The rows of a group lie close to one hidden flat surface of 9 dimensions, which passes through zero. Surfaces can cross.
Known rows, each followed by its group:
[ -9   4   4  37   5 -15   1  39 -10   9 -12  11  23  26  38  -8   0 -18
  -1 -13   2 -12] => (7)
[ 27   7  -3  -1 -17  13  -6 -17 -35 -20 -11  14  36   1  35 -25 -15 -26
 -16  41 -41   3] => (3)
[ -6 -39  71  21  19 -77 -48 -33 -16  64   4 -23  -9 -35 -29  40  15  25
  20  -3 -11  18] => (7)
[ -8  -6   7  10  -2 -11  14  54  12   2   7 -35  54  10  -9  10   5  16
  34 -20  24   0] => (1)
[  0  32  24   8  -6  -6 -11 -11  -7 -10   3 -11  -9 -12  -6  35  19 -10
 -12  11 -15 -16] => (6)
[ -9  27  -5  32   6   2   0  31 -17  15 -13  10  -5  26  24   0   2 -29
 -12  32 -30 -28] => (3)
[ -8 -19   9   8  -5  -5  -7  25   5  -2 -13   8  18  -2  -6  -5   3   8
  -9   4  14   7] => (2)
[ 10 -37   1  -6 -15 -18 -37 -15 -32   2 -36 -11  14 -32 -21  -1   7  32
 -51  53  -9  -6] => (7)
[-20  -9  19  19  15 -34 -21  12 -15   1 -10  23   6  -7   7  -8 -10 -24
   5 -13 -20  14] => (6)
[ 30   6  46  -1 -11   7 -36 -38  16  11   8  -2   5 -11  13 -10  39  14
  -7   1  13  -2] => (6)
[ 14  28 -10  42  16 -30 -14  -6 -19  -9 -48 -10 -24 -22  -3   8 -12  -7
 -32   9 -18 -16] => (1)
[ 38   6 -11 -12  -8  12  -3 -52 -34  31  -5  -9 -35  15  16   2  12   7
 -22  41 -13 -16] => (2)
[  2 -39   5 -31   0  13  26 -32 -27  25  15  10  -7  11  -5 -23 -25   5
  -5   3 -11  23] => (1)
[ 23 -42 -43 -10   7  -6   2 -10 -18  24 -17  19  -5  18  24 -53 -26   3
  14   5   3  23] => (6)
[ 18   3  34  27 -19  10   0  32   8 -26 -22  16  43 -20 -14   0  -8 -13
 -11  46  -3  22] => (2)
[-16  26   6 -29  -5  35   5   5  21  -5  35   9 -24  26   2   0  30 -17
  17 -12   4 -12] => (3)
[ -2  14  -8 -13 -10   9   1   2 -11   6  26 -10  14  21  23  18  20 -10
  20  13 -15 -18] => (2)
[  0  11 -22  -5  16 -20  -4 -12   5  33  23 -25 -22  12   6  29  11   3
  52  -9  -5 -12] => (4)
[ -5 -33  -4 -20  -5   6  41   8 -16  15   8  13 -22  15 -36   5 -25  -3
  11  18   3  34] => (1)
[ 10   1  19  40  22 -15   6   4  -4  22 -30 -12   2  -4   3 -22 -20  10
 -22 -19   3  -5] => (4)
[ -4 -18  10   5  31 -32 -36 -17  10  17  -2   4   5 -19  12 -42  -9   7
  25 -47  -5  13] => (1)
[-13   7  -9 -44  -7  -1   9  -9  -3 -49  34  -6  15  -1   0   7   1 -16
  37 -50   5  16] => (6)
[-29 -25  -6 -17  -1 -28   8  45 -80  -8 -18  -4  20  29  -9 -27 -16 -25
 -17   1 -31   2] => (5)
[ -4   9  35  -2 -10  31 -17  -1  16  13  22  -2  25   7  22  -9  33   6
 -14  17  -9 -23] => (7)
[ 28  -7  20 -39 -25  18   0  12 -46  -5  -6 -22  17  14 -33 -27  12  -5
  -4  56 -23  14] => (3)
[-39 -22 -36   1  18 -20 -16  54  10 -19 -32  26 -17   6 -11 -43  -4  -3
  -7 -33  25   2] => (2)
[-27  38  46  26   2  20 -31  -6  37 -32   1  11   0 -25  13  10  36   3
 -57 -30   9 -38] => (5)
[ 15  19 -17  -8  -9  -2  -4  36  23 -43 -12  -1   3  -7 -21  -8  11  -8
  37 -13  29  19] => (6)
[-24  27   9   3   4 -10   5   3  -7  -2  21  23 -27  15   8  39   2 -45
  25   2 -27  -1] => (7)
[-13  41  31 -29  15  -9 -16 -18  12  -9  47 -32 -10 -12 -23  20  19 -23
  66 -37 -26   2] => (4)
[ 19 -12   2  28   7   8  12  20   1  -1 -49  -6  11 -21 -31 -36 -33  21
 -41  24   3  11] => (7)
[  7 -10 -35 -45 -42  55  27  26 -16 -24  -8 -30  15  16 -35  -1  22  34
 -54  64  19 -27] => (3)
[-21  -2  18  -6  36  34  -3 -50  38  56  37   4 -41 -21 -17 -17 -24   8
  13  23 -51  -6] => (1)
[-23  -2  -5   5   7 -25 -36  26  22   7  -6  38 -48   5 -12  11  27 -19
  22   0  16   8] => (6)
[-21 -24 -16  -1  10 -14   9   7  -2  10  -4   1 -14   4  -8   0 -11  13
  -3 -23  17   2] => (2)
[-13  -7  40   4 -12  19  -4  25  52 -14  16  34  21 -18 -17  -1   9  -5
  14   5  18  27] => (4)
[-15   4   6 -22  18 -21 -42 -10   1 -17  14 -11  16 -27  -4 -23   0 -17
  39 -19 -38   7] => (0)
[-18  -2  39 -25  -7  22 -20  -7  18 -13  33  16  20 -15  -7  -9  13 -16
  13  12 -25  12] => (4)
[ 15  37 -40 -30 -13  20  -3 -16  15 -31  18 -45   8 -14  -7  33  24  18
  17  13   0 -31] => (7)
[ -2  26  44  44  16 -45 -32  15  22  52  19 -73  34  -9  -1  64  44  32
  41 -11   2 -39] => (7)
[-23   1  -5  22  12 -22  31  66 -23  17  -3 -54  50  14 -23  18 -25   4
  26  10 -23 -13] => (5)
[ 10 -16  13  12  -4 -32  -6 -25   9  -5  -2 -15  22 -40 -11  49  -8  26
   5 -10  13  16] => (3)
[ -2  -5  23 -12  -8   7 -24 -37  -6   6  17  20  -3   2  27  -4  20  -8
 -16   0 -10  -7] => (6)
[ 31 -31  25  -2  19 -46  -4 -23  -5  62  11 -23 -27   9 -21   0   2  20
  63 -34  28  36] => (5)
[  5  16  11  39  12 -23  -3  10 -25  -3 -28   5   3 -11   2   0 -25 -27
  -6  19 -36   5] => (7)
[ 19  -4   4  -4 -10 -14   7 -15 -22  28  -6   4 -55  25 -13  23  22   0
  -4   8  26   5] => (5)
[-18   6  16   6  -1  -7   0   6  -5  12  15  15 -14  12   2  27   9 -19
   7   6 -11  -3] => (7)
[ 14   0   6  -4 -11 -13 -11  -4  -8 -20   0 -15  41   3  28  -2  17   9
   1 -34  24  -4] => (1)
[-14 -27   2  15  -2  32 -11  49  42  -6 -16  42  24   2   9 -59   2   8
 -25   9  25   6] => (6)
[-11 -13  45  -2 -14  16  -8 -31 -27  27  19  13   8  -4   8  14   6  -8
 -40  61 -48  -7] => (0)
[-20  32 -22   1  14  29  14  -1  45 -26  14  25 -26   2  16 -12  -7 -17
   6 -45  14 -10] => (3)
[ 48  24 -78 -18 -21  46   0 -12 -18  33  15  -4   1  71  89 -20  37  -6
  15  53  -4 -49] => (0)
[ 36  26  26  16  -5  -8 -25  -4 -13  33  -5 -34   1   4  -4  15  33   4
  11  45 -16 -17] => (2)
[ 17 -17   4  22  -4 -13  18  28  47 -24 -20  33  -4 -21 -33   7 -25   5
  30 -26  57  56] => (4)
[ 34 -10  31  -6   3   9   1 -24  -9  35  14 -34  33   4   8 -36  -4  20
  17  -2  -9   8] => (3)
[ 21  16  18  52  28 -15  19  14  54  25 -13 -32   0 -25 -29  13 -21  29
  31 -29  33  10] => (0)
[ 12 -24  11   9  14 -18  -2 -30 -36  18 -21 -10   5  -9   7 -33 -26  11
 -28  -4 -20   5] => (4)
[-24  42 -23 -18 -15  12   2  25 -27 -32   0 -36  -5   0 -30  46  19 -12
 -22  53 -36 -42] => (4)
[ 11  34 -32  -1 -15  10  -3   1  -5 -15   5 -17   7  12  26  31  24  -6
   3  18  -2 -33] => (1)
[ 31 -34  -1 -45 -46 -24  35 -20 -45  32  46 -37  15  56  20  72  43  26
  46 -19  57   9] => (1)
[-15  11 -14  -5  11 -28   5 -18 -48 -56 -29  21 -22 -30 -17   2 -47 -41
 -24 -14 -40  21] => (0)
[ 26  -1  59  29  19 -24 -26   6  53  -9 -21 -14  18 -53 -39 -27  -4  22
  26 -49  36  41] => (6)
[-20 -16   3  20  20 -22 -14  31   0  16 -16 -10  20 -17 -22 -12 -20   5
   5  16 -23   4] => (5)
[ 26  27  15  14  18  -2  10   5  33 -16   0 -27  30 -20 -11 -22 -24   1
  48 -46   7  21] => (5)
[ -6  35  44  -3 -33  38  10   1  30  -7  35   7 -17  34  21  45  73   3
 -24 -27  56 -32] => (5)
[ 16   5  19  19  23  -5   5 -19  -5   0 -15   7   4 -25  -8 -37 -48 -17
  11  -5 -35  28] => (4)
[ -1  12 -31 -10   5  19   1   1   3 -19  -1   9   1  -3   5 -20 -18 -14
   8  14 -22  -2] => (1)
[ -8 -33  -2 -16 -13 -17  -7  16 -15  35   9  -1 -13  40   6  10  41  18
   4  -8  38  -8] => (0)
[-33 -54 -22 -21 -12  -2   9  -9  14  -8  22  28  24 -15   8  24 -20  17
   0  -3  11  18] => (5)
[ 10  14 -27 -10  18 -15 -18 -15   4 -49 -15  21  -2 -18  20 -45 -24 -28
  28 -57  -1  25] => (0)
[  8 -13   7 -10   3   4  32 -24 -14  50  30 -38   2  15  -7  26 -11  23
  17  12 -10  -7] => (1)
[-10  -6  44  21   2 -20 -20 -10  -4  29  11  29 -15  21  34  14  29 -10
 -13 -26  16  -5] => (0)
[ 25 -15  22  -6  -3   2  15 -30 -15  -5  -4  14   5   0  11 -25 -20  -6
  -4 -27  10  31] => (4)
[  2  43 -12 -11  -6  27  -9   1  -1 -52  -7 -20  18 -20  -4  -8   9  -6
 -28  11 -24 -28] => (2)
[ -6   2  76 -12 -16  13 -42   6  11 -11  28  28  39  -2  15 -27  42 -25
  10   1 -11  17] => (3)
[ -6  14  -4 -24   0  -5   4 -21 -10 -39  12  -5  -1 -15  -9  10 -12 -16
  17 -32  -8  14] => (6)
[  0  -5 -65 -38  -1 -23  -3   7 -34  17  13 -39 -15  39  10  18  21  10
  40 -11   8 -24] => (0)
[ -6 -25  31  13 -21  14  18  17  10 -23  -6  10  47 -22 -14  14 -13  15
 -38  16  16  16] => (2)
[  1  18  23  -6  24 -18 -31 -24  16   3   7 -36 -10 -24 -16 -15  17  17
  20 -46  -1  -9] => (2)
[  1  30  44  13  -1  32   7 -29  35   4  17 -11 -14 -19 -14  24  16  14
 -29   2   5 -18] => (2)
[-14  12  67  35  16 -11 -12 -19  12  19  11  -4   9 -36 -16  26 -10  -4
  -9  16 -42   1] => (0)
[-31 -36  23  22  25 -46 -38  11  37   2 -11  38  -8 -27  -3 -20  -6   8
  14 -71  32  31] => (3)
[  3  10 -11  -9  -9  15 -21  18  39 -68 -26  -4  22 -52 -38 -17   2  14
 -19   0  21   7] => (7)
[  1 -13  19  33  24 -23 -12   4  28  40  -1  -3  -1  -1   8  -9  -1  19
  20 -31  20   1] => (4)
[ 16   2  29  -3 -14  10 -11 -29  36   8  16  27 -43   2   3  18  38   9
  -4 -19  49   6] => (5)
[ 43  -7 -19  15  -4  13  22 -16  10  15 -15  19 -10  20  30 -24 -12  10
   0 -14  40  17] => (0)
[-13  10 -11  29  -3  25  -4  32  13 -22 -19  26  27   4  32 -24  -4 -10
 -43  14  -4 -23] => (3)
[ 39  33 -51  -1  -6   0  31 -41 -44 -29 -36   4 -54  -1  -1  14 -32 -24
 -27  18 -14   1] => (5)

New rows. What belongs after each?
[ 10  15 -56  -7  -2 -10  21  -2 -31  11  -1 -27 -21  35  15  30   3  -2
  12   6   0 -26] => (0)
[ 12 -27   7   1   7 -13  -3  -6   0  45  12 -17  10  16   8  -4   8  24
  19  -9  15   0] => (6)
[-19  13 -14  11 -13  63  29  26  32 -15  -7   7  -3  -1 -17   1  -2  17
 -62  44   6 -32] => (6)
[ 10  32  45  41   9  24 -11  -9  49  19  19   4  19 -10  28   0  11  -2
   4   1  -8 -16] => (0)
[  0 -13  37  40   7 -18 -30  31   0  19 -25  17  33  -1  16 -33   3  -6
 -13  10  -7   3] => (6)
[ 39 -35  24  22  16  -4 -19 -18  38  50 -18   1  -8 -18 -10 -44  -3  44
   6 -10  41  24] => (6)
[ -1  26  29  12   0  18  -9   6  20  -5   7  -7  20 -12   3  -2  10  -5
  -4  16 -18 -15] => (7)
[ 27  -1 -10 -24   3  23  11 -28  28   2  13 -36   6 -12 -15 -17   1  38
  14 -18  23  -1] => (7)
[ 13  26 -41 -19  19 -16 -48  22 -14 -56 -38   5   7 -13   1 -73  -8 -37
  31 -18 -27  12] => (2)
[-22 -21 -20 -15  -4  -6  26  18  -7 -55  -1  -3  55 -23  -6   2 -40  -2
  -1 -29  -4  19] => (2)
[-12 -57 -39 -45 -31  34 -29   6   1  24  15  58  -3  27  23 -22  24   0
 -10  86  -9   2] => (5)
[ 24  20 -33   0  23  -4  -9   2  18 -17 -13 -27  14 -27 -13 -27 -28  -2
  46  -3 -21  11] => (0)
[-15  27  20  28   3 -21  11  11 -27  14   5 -35   6   3  -7  58   6  -6
 -10  19 -27 -29] => (6)
[-13 -18  -5   7 -10   0  -8   6  15  37   1  13 -28   4 -14  38  22  18
 -16  50  10 -14] => (5)
[  0 -23  14  -8   5 -15 -18 -34 -11  44  20   5 -17  14  21   2  18   9
   6  -5   2  -3] => (6)
[-14  33  15  49  18  23   3  22  39  21   8   3  18  13  42  -6   6  -5
  -7 -13  -4 -36] => (3)
[-37  36 -15 -28 -20  36  29  17  24 -36  22  10 -62  -6 -62  72  15 -19
 -10  43  -4 -11] => (7)
[  8  62  65  25  -1  23 -19  43  16  -2  -5 -24   4  19  -1 -27  57 -15
 -10 -15   8 -34] => (5)
[ -5   7 -15  24   6  11  24  29  11  -3 -21  -9   1  -5 -24   1 -23   9
 -18  20   1  -7] => (6)
[  7  -9 -23   4   3   8 -12   6  41 -13  -2  42  -2  10  40 -39   4  -5
  19 -47  43  15] => (4)
[ -5  23 -16 -25  -7   0   4  -1 -16 -29   6 -16  -9  -8 -25  24  -4 -15
  14  19 -25  -6] => (4)
[ -4  -4 -18 -18  -9  -2  12 -20 -21 -20   5  26 -17  19  29   1   2 -14
 -16 -34  15   2] => (0)
[  1   6   4  33   4 -27   8  12 -23  15 -28   5 -26   6  -9  24 -10 -10
 -16  15  -2  -2] => (0)
[ 11   2  10  12 -22   2  31  18 -18 -18 -23  -6   2   8 -17  20   0  10
 -39   2  32   3] => (4)
[ -7  19  19  14  -5  38  -5  32  49  -3  13  -8  33  -8  -6  -4  17  14
  -5  26   2 -19] => (0)
[-12  17 -25   3   0  -6 -15  51  23 -36 -17  14  -3  13   8 -18  21 -11
  10 -40  38  -5] => (0)
[ -3  19  16  67  17  19  69  47 -20  48 -31  13 -29  36 -19   0 -46 -26
 -32  47 -27  -6] => (7)
[ 14  15 -15  12   1 -14 -18  10   8 -15 -16 -36  31 -19   2   6   9  18
   5  -2   5 -18] => (7)
[ 25  -9  32   3   5   4  -5 -56  18  51  16 -23 -29  -9  -7  15  18  42
 -11   4  16  -8] => (6)
[-62 -30  40 -57 -10  -8 -36 -15  -9 -20  53  13  14  -3   4   7  41  -5
  -2 -41  -8  -2] => (0)
[ 23   4  -8  22   4 -22   1   3 -29  32 -17 -23   1  11   3  13  -4   3
   6  30 -12  -9] => (6)
[-22 -46 -32 -12   2 -11  -8  -4  -6   9  -2  20  10 -16  -2   0 -26  10
  -3  30 -21  13] => (5)
[-22  19  28 -33 -20  34 -26 -13  30 -24  30   4 -12 -26 -32  31  40  -2
 -14  37 -14 -12] => (7)
[ 21   2 -47 -16 -10 -26 -27 -16 -19 -10  -5 -43  28  -5  23  21  23  28
  11  -3   8 -25] => (7)
[ 27 -20 -19 -28 -27   7 -16  24 -26   7  13  -1  59  51  60 -39  32  -4
  31   6  12  -4] => (6)
[ 16  39   9 -32   3  31  21 -34  17  -2  45 -21 -21   8  -3   8   6 -10
  44 -23  -5   3] => (3)
[ 12  16  14  37   2  10   1  23  29  20 -12 -10   6   1  -5   4   5   9
   1  21   7 -10] => (0)
[-33  -3  85  31  17 -40 -47 -19  14  53  25   7 -24 -14  -4  42  39   7
  -5 -17  -8 -12] => (6)
[ 45  18 -24  -9   4   1  -5 -58 -20  13 -11   0 -43   2  15 -12  -6  -8
   0  18 -16  -1] => (5)
[ 41 -25 -22  34  17  -3   7  28  35  29 -49  -4 -10 -12 -32 -47 -27  36
  11  13  38  27] => (6)
[-57  23  48  -5   3  18  30 -26  -1 -33  40 -18  19 -29 -14  49 -15  -5
 -39 -33 -35 -23] => (6)
[ -3 -19  49   0 -12 -13   3   8 -20 -34 -31  -7  16 -22 -36 -12   2  20
 -56 -37  35  18] => (4)
[  1  -2  -1  -6  -7 -15 -37  21 -17  38   4 -21   1  32  17   1  52  12
   8  23   0 -32] => (2)
[ 23  -5  12   1 -22  15  69 -57 -22  16  36 -15  23  -3   9  73 -42   5
   1  25 -17  16] => (2)
[-21   4  -3   7   4   9   6 -10   3  19   6   6 -34   3  -9  27   5   4
 -26  23  -8 -22] => (6)
[ 21  10 -18 -20   2  39  -4 -17  15  -7  11 -25  35 -22  -5 -29 -20   5
  20  46 -42  -3] => (0)
[-20   7 -13 -24 -23 -10 -31  -3 -14  -8  29   4   5  17  33  45  50 -13
   5   9  -6 -29] => (7)
[-21  15 -30 -31   3  -2   9 -13 -26 -37  10 -21   1 -15 -17  20 -17 -12
   2   1 -36 -10] => (0)
[  4 -30   7 -42  -4  11   6 -68 -25  25  44  -6  13  17  41 -10   0  14
  -1 -24  -9  -2] => (6)
[  5  14   7  32  -1  -5  25  28   7   8  -5   0   6   5 -13  34 -19 -13
  17  28  -6  10] => (2)
[ -9  -1 -12 -29 -15  42  -9 -16  -4   2  32   1  30  23  51 -23  21   1
 -18  13 -19 -34] => (1)
[ 12  10  40   3   0  -5  -9 -24  23  -9   2  14 -29 -11  -6  -2  18   1
  -1 -51  39  17] => (5)
[ -2  11 -33  17  -7  55  25  -3  43 -12   5 -12  41   0  44  -2  -5  35
 -47   0  19 -45] => (3)
[  2  34   4  32   5  -2 -14   6  15 -10  -8  29 -10  15  45  -7  15 -27
  -4 -28  11 -15] => (0)
[ -5 -14 -34 -36 -11  -9  10 -10 -37  18   7  -4 -43  29 -12  26  14   0
   4  20   3  -7] => (3)
[-15 -49  -9 -37 -30  25  51   5  -9 -39  -8  22  -4  -3 -40   2 -18  22
 -52 -12  46  30] => (0)
[-35 -16   3 -14  -6  37   6   1  18   5  23  27  -2  11  13  -7  10   6
 -34   6   3 -18] => (6)
[-10  16 106  60  20   6 -36  28  39  36  18  10  63  -1  41 -44  22 -12
   8 -27 -14  -8] => (7)
[  6  -6 -48 -33 -15  22  43 -28  -6 -26  39 -16  51   9  44  14 -32   2
  30 -21  -8   2] => (5)
[ 12 -49   4  26   5 -30   7   1 -50  55 -28  13   7  30  30 -28 -19  11
 -28   9   3   5] => (7)
[ -8 -57  -3   5  19  18  37 -16  -6  36   1  -7  37  -2  12 -50 -59  33
 -25 -18  -7  10] => (6)
[ -8  47  28  41  20  -4   9 -20  30 -21   5  -2  -1 -33   5  24 -23 -16
   1 -37 -15  -3] => (0)
[  2 -35  11 -27   7   9  19  -5   7 -14  10   8  29 -15 -16 -47 -39   3
  24 -32   5  48] => (1)
[ 13 -17  35  15 -18   9  22 -10 -29  47   9 -12   8  50  44   6  33  29
 -51 -16  37 -28] => (4)
[ -2   2 -11 -30 -17  27  -1   5 -23 -10  13  11  17  32  31 -23  17 -16
 -10  12 -10 -11] => (5)
[ 18  -7  12   1  -8  30 -15 -23  11   5 -10  26  -3  -5  19 -34  10   7
 -36  24   2  -5] => (6)
[-31 -16 -14 -12 -21  17  18  71 -13 -63 -25  41  25   5 -22 -28 -19 -31
 -24  14   4  24] => (5)
[ 11  32  33  23   3  42  20  60   8  17 -12 -38  24  17 -34 -37   9   4
 -11  42 -11 -21] => (3)
[-26 -12  -5   6  29 -54   9 -18 -68  11  -4 -51  27 -10   5  14 -39   5
  -8 -35 -48 -18] => (5)
[-11  20  61 -14  -8  25   0 -14   3  12  45  -9  14  18  18   4  36  -9
   1 -18 -11 -16] => (4)
[-22 -18 -17  14  28 -52  -7   9  -8  12 -25  19 -49  -4 -22   2 -21  -8
  19 -32  10  21] => (3)
[  4   4  45  25  15  19 -27  31  78 -13  -2   6  38 -42 -19 -45   2  17
  24 -17  19  23] => (0)
[ 22  15  19  13  18   6 -14 -22  39  29  22 -20  18 -11  17 -10   1  13
  42 -12  -7  -2] => (0)
[ 31  13  27 -20  -2  16 -29   7 -19   2 -11  17 -13  30   9 -81  27 -30
  12   3  -7  14] => (5)
[-22 -22 -25  41  19  -1 -15  11  20  10 -20  37  22   4  59 -44 -16   9
 -37 -26   8 -22] => (3)
[  5 -24  23 -34  13  -4   0  -3  15   8   9 -15 -18 -10 -50 -37   1  20
  32 -43  28  36] => (3)
[-22   2  35  14  14 -14  -3  12  20   8  15  26  -7   4   3  -3  -3 -22
  29 -44   7  23] => (7)
[ 30   3 -32  -9   0  16  -1   0  17  14   5 -15  11  16  20 -23   9  16
  31   7   9  -7] => (0)
[ 33  57  27  38  21   7 -46 -56  28  35 -12 -18 -53 -23  10   5  35  11
 -24  18 -15 -45] => (5)
[ -9  -5   8  16  -1 -41 -45  23 -30 -13 -36  65 -30  25  36 -35  25 -43
 -17 -30  15  11] => (0)
[ -6   7 -27 -24  15 -17 -15 -13   1 -25   3  -7 -12 -36 -38   5 -29 -17
  44  21 -43  21] => (4)
